The rows of a group lie close to one hidden flat surface of 7 dimensions, which passes through zero. Surfaces can cross.
In the rows, 128 means zero.
Some rows, each with its group after it:
[107 184 170 108 155 169 108 169 115 141  96 166 124] : lefam
[138 111 134 158 122 143 132 140 118 149 134 135 117] : tizi
[167 126 104 191 115 161 158 175 129 131  85 117 122] : lefam
[ 93 134 106 101 132 103  89 119 158 128 138  97 165] : Goniz
[138 151 172 154 133 140 149 134 140 120 100 128 102] : Goniz
[129  73  99 174  78 141 140 160 112 188 125 188 162] : Goniz
[122 135 112  92 128 123 127 115 124 117 127 112 142] : tizi
[ 34 105  91  67 112 118 146 128 137 199 151 110 197] : tizi
[115 166 151 110 136  96 107 109 167 105 114  79 145] : Goniz
[123 145 139 128 130 119 116 137 140 128 123 144 137] : lefam
[112 128  88  55 139 102 110  99 121  90 135  97 158] : lefam
[175 113 108 162 140 101 125 127 142  70  87  43 139] : fevuf
[121 126 141 136 133 113  96 130 131 130 138 111 143] : bebu
[102 126 182 152 147 137 113 150 127 161 147  70 122] : bebu
[131 127 149 124 133 145 143 182 100 159 131 216 103] : fevuf
[101 128 128  75 143 160 127 115  90 143 154 173 111] : bebu
[101  91 101  93  63  51 144  94 154 134  85 150 226] : Goniz
[127 110 109  79 140 129 117  81  95 111 175 143 104] : Goniz
[138 118 119  89 175 104  90 141 116  92 174  92 113] : fevuf
[127 132 107 121 106 109 157 135 143 138 125 190 139] : lefam
[ 89 127 191 117  81 101 134 147 135 182 118 150 185] : bebu
[118 134 107 146 146  63 144 177 196 111  92 108 158] : fevuf
[105 117 108 101 164 127 211 155 132 118  83  81 120] : bebu
[ 80 110 125 111 139  61  94 114 166 132 143  92 166] : tizi
[115 123  66  75  76 175 166 109  93 152 129 113 180] : tizi
[113 196 120  60 133 127 149 151 131 108  92 175 147] : bebu
[113 168 111 110 128 126 204 155 157 111  26 133 165] : tizi
[154  75 127 155 139 120 138 127 108 103  46  50 147] : lefam
[158  90 121 110 141  97  87 125 103  93 159 117 126] : fevuf
[149 161 104 145 142 159 123 155 135 116 145  91 119] : lefam
[182 113 120 140  68 132 117  82  99  92  69 126 167] : fevuf
[ 98 174 117  82 221 150 114 115 135  90 134  98  67] : Goniz
[124 131 145 140 146 105 107 174 147 146 154 155 121] : fevuf
[ 53  35  86 104 123 129 165 172  97 221 171 144 170] : tizi
[107  83  98 106 113  93 177  82 138 120 153  69 130] : bebu
[165  78  92 119  74 102 132  75 101 106 122 157 149] : tizi
[129 125 135 106  92  98 128 103 123 122 133 126 157] : Goniz
[173 145 201 122  46 135 129 131  88 145 176 124 152] : Goniz
[150  66  91 179 162 133 132 125 121 109 115  87  96] : bebu
[113 118 124  83 119  97 115 105 129 122 138 124 159] : bebu
[113 149 133  91 149 126 100 124 123 113 133 101 136] : lefam
[108 102 229 162 130 119  71  92 118 163 145 127 114] : lefam
[120 140 138 128 113 148 124 117 121 147 136 149 124] : fevuf
[ 97 122  94 110 152  87 134 116 177 107 130  54 146] : fevuf
[154 147 143 115 153  67  89  94 154  58 111 136 109] : tizi

New rows, each followed by its group:
[116 144 122 116 178 105 152 200 155 115 110 139 116] : fevuf
[100 161 144 112 159 172 118 152 118 152 167 112 106] : tizi
[147 135 158 172  55 144 102  80 129 169 192 176 123] : bebu
[103 139 122 101 144 153 102 134 118 147 178  89 131] : tizi
[134 109 137 118 108  84 115  80 138 107 131 111 142] : Goniz
[ 84 110 120 101 143  85  94 125 156 142 164  80 164] : tizi
[119 111 112 110 120 191 206 113  82 164 190 167  67] : lefam
[130 197 194 117 126 100 156 119 173  89  65  89 136] : Goniz
[133 151 147 119 117 127 120 137 127 126 142 105 141] : Goniz
[112 150 140  64 142  79 147  64 148  71  91 115 127] : Goniz
[180 114 150 174 132 186 128 145  81 135 173 141  65] : Goniz
[119 108 116 125 109 161 148  69 112 147 202 126  85] : bebu
[100  86 135 105 155 131 125 131 106 151 127 120 127] : bebu
[104 163 183 133  95 155  98 125 125 181 171 140 141] : Goniz
[137 118 112 120  82 103 126  77 131 121 120 138 160] : tizi
[174  97 155 126 115 141 164  86  80 101 139 174  68] : Goniz
[ 65  98 131 108 126  92  96 119 144 175 178 121 158] : tizi
[135 147 135 112 137 144 111 138 117 124 157 107 121] : Goniz
[120 141 104 113 155 133  84 143 134 125 168  88 134] : Goniz
[100 108 109 146 148 129 150 109 146 139  86 171 115] : Goniz
[155 142 177 156  93 117 182 136 134 118  70 144 133] : Goniz
[172 134 116 173 102 102 116 139 154 103  88 153 149] : bebu
[144 143 107 101 165 114  97 146 131  81 153  53 124] : Goniz
[152 109 138 184 126 138 106 136 127 138 125 134 114] : bebu
[161 186 118 136  81 149 175 143 136 125  80 232 130] : bebu
[101 156 130 182 176 170 112 161 163 158 116 116 101] : Goniz
[157 107  98 146 145 148 107 141 100 114  90 201 112] : bebu
[130 117  96 147 146 162  89 173 116 155 182 111 127] : Goniz
[ 95 147 108 178 217 175  41 145 160 149 185  76  69] : Goniz
[ 74 121 120 116 109 115 149 110 150 163  86 179 159] : Goniz
[112 105 145 176 106  91 119  89 165 140  95 140 138] : Goniz
[ 63  66 159  81 117  99 161 116 107 181 132 114 165] : bebu
[ 98 162 124  76 144 172 141 137 114 148 146 130 124] : tizi
[117 134 139 109 148 135 119 131 114 132 152 140 110] : tizi
[132 118 107 183 132 160 120 195 133 170 136 124 133] : Goniz
[130 141 105 118 118 149 138 130 116 133 128 105 138] : tizi
[148  93 111 152 196 131  76 156 108 108 101  97 104] : bebu
[174 125 156 169  81  84  91 134 147 113 153  57 175] : Goniz
[145 119 114 169 107  70 115 139 179 108  86 100 168] : fevuf
[117 134 158 123  63 120 109  87 126 160 179 178 149] : bebu
[ 79 137  87  67 151 113  98 122 143 132 145 118 163] : Goniz
[128 123 117 103 148 131 125 124 115 112 114  91 135] : lefam
[120 163 169 143 138 149 128 153 145 141 140  85 117] : bebu
[ 96 150 105  71  77 186 135  84  92 164 162 135 163] : tizi
[132 132 110 118 162 181 122 117  94 129 162 153  74] : bebu
[ 96 154 149 136 180 129 161 195 157 143  82 122 116] : tizi
[103 115 102 168 190 180 127 132 127 157 124 173  66] : Goniz
[134  98 132 152 145  69 138 147 160 113  94 136 128] : tizi
[146 106 142 205 116  84 111  96 176 115  88  97 132] : Goniz
[104 134 145 124  99 119  87 100 133 160 177 155 147] : fevuf
[135 146 110 141 140 129 137 135 148 114 160 102 107] : lefam
[152  99  85 152  97 147 208 147 116 140  99 165 121] : lefam
[166 139 180 160 114 140 134 123 117 117 134 119  93] : Goniz
[149 145 118 104 171 126 130 144 120  82 123 107 103] : tizi
[153  81 100 150 100 121 128 113 114 131 100 195 138] : bebu
[141 131 103 106 120 107 133 163 129 106 119  93 168] : Goniz
[165 117 151 213  88  82 131 112 176 111  66 136 145] : tizi
[127 145 111 110 150 149 159 146 130 114 143 106 107] : lefam
[134 139 133 154 117 117 135 142 146 129 127 150 126] : lefam
[161 152 171 116  64  93 129 138 131 116 133  83 183] : Goniz
[150 106 116 131  84 136  86  73 105 122 177 117 137] : tizi
[128 157 133 173 152 176 119 193 135 160 137 112 113] : Goniz
[131 132 131 131 118 120 142 118 133 123 101 143 133] : tizi
[172 174  76 137 146 181 150 111 124  87 145 156  65] : bebu
[164 150 108 138  79 102  93 102 149 101 129 175 150] : bebu
[101 141 165 109  76 112 131 102 139 156 162 141 154] : bebu
[109 136 100  62 153 151 160 148  96 127  89 204 128] : bebu
[146 136  99 125 153 135  96 121 122  98 133 125 108] : bebu
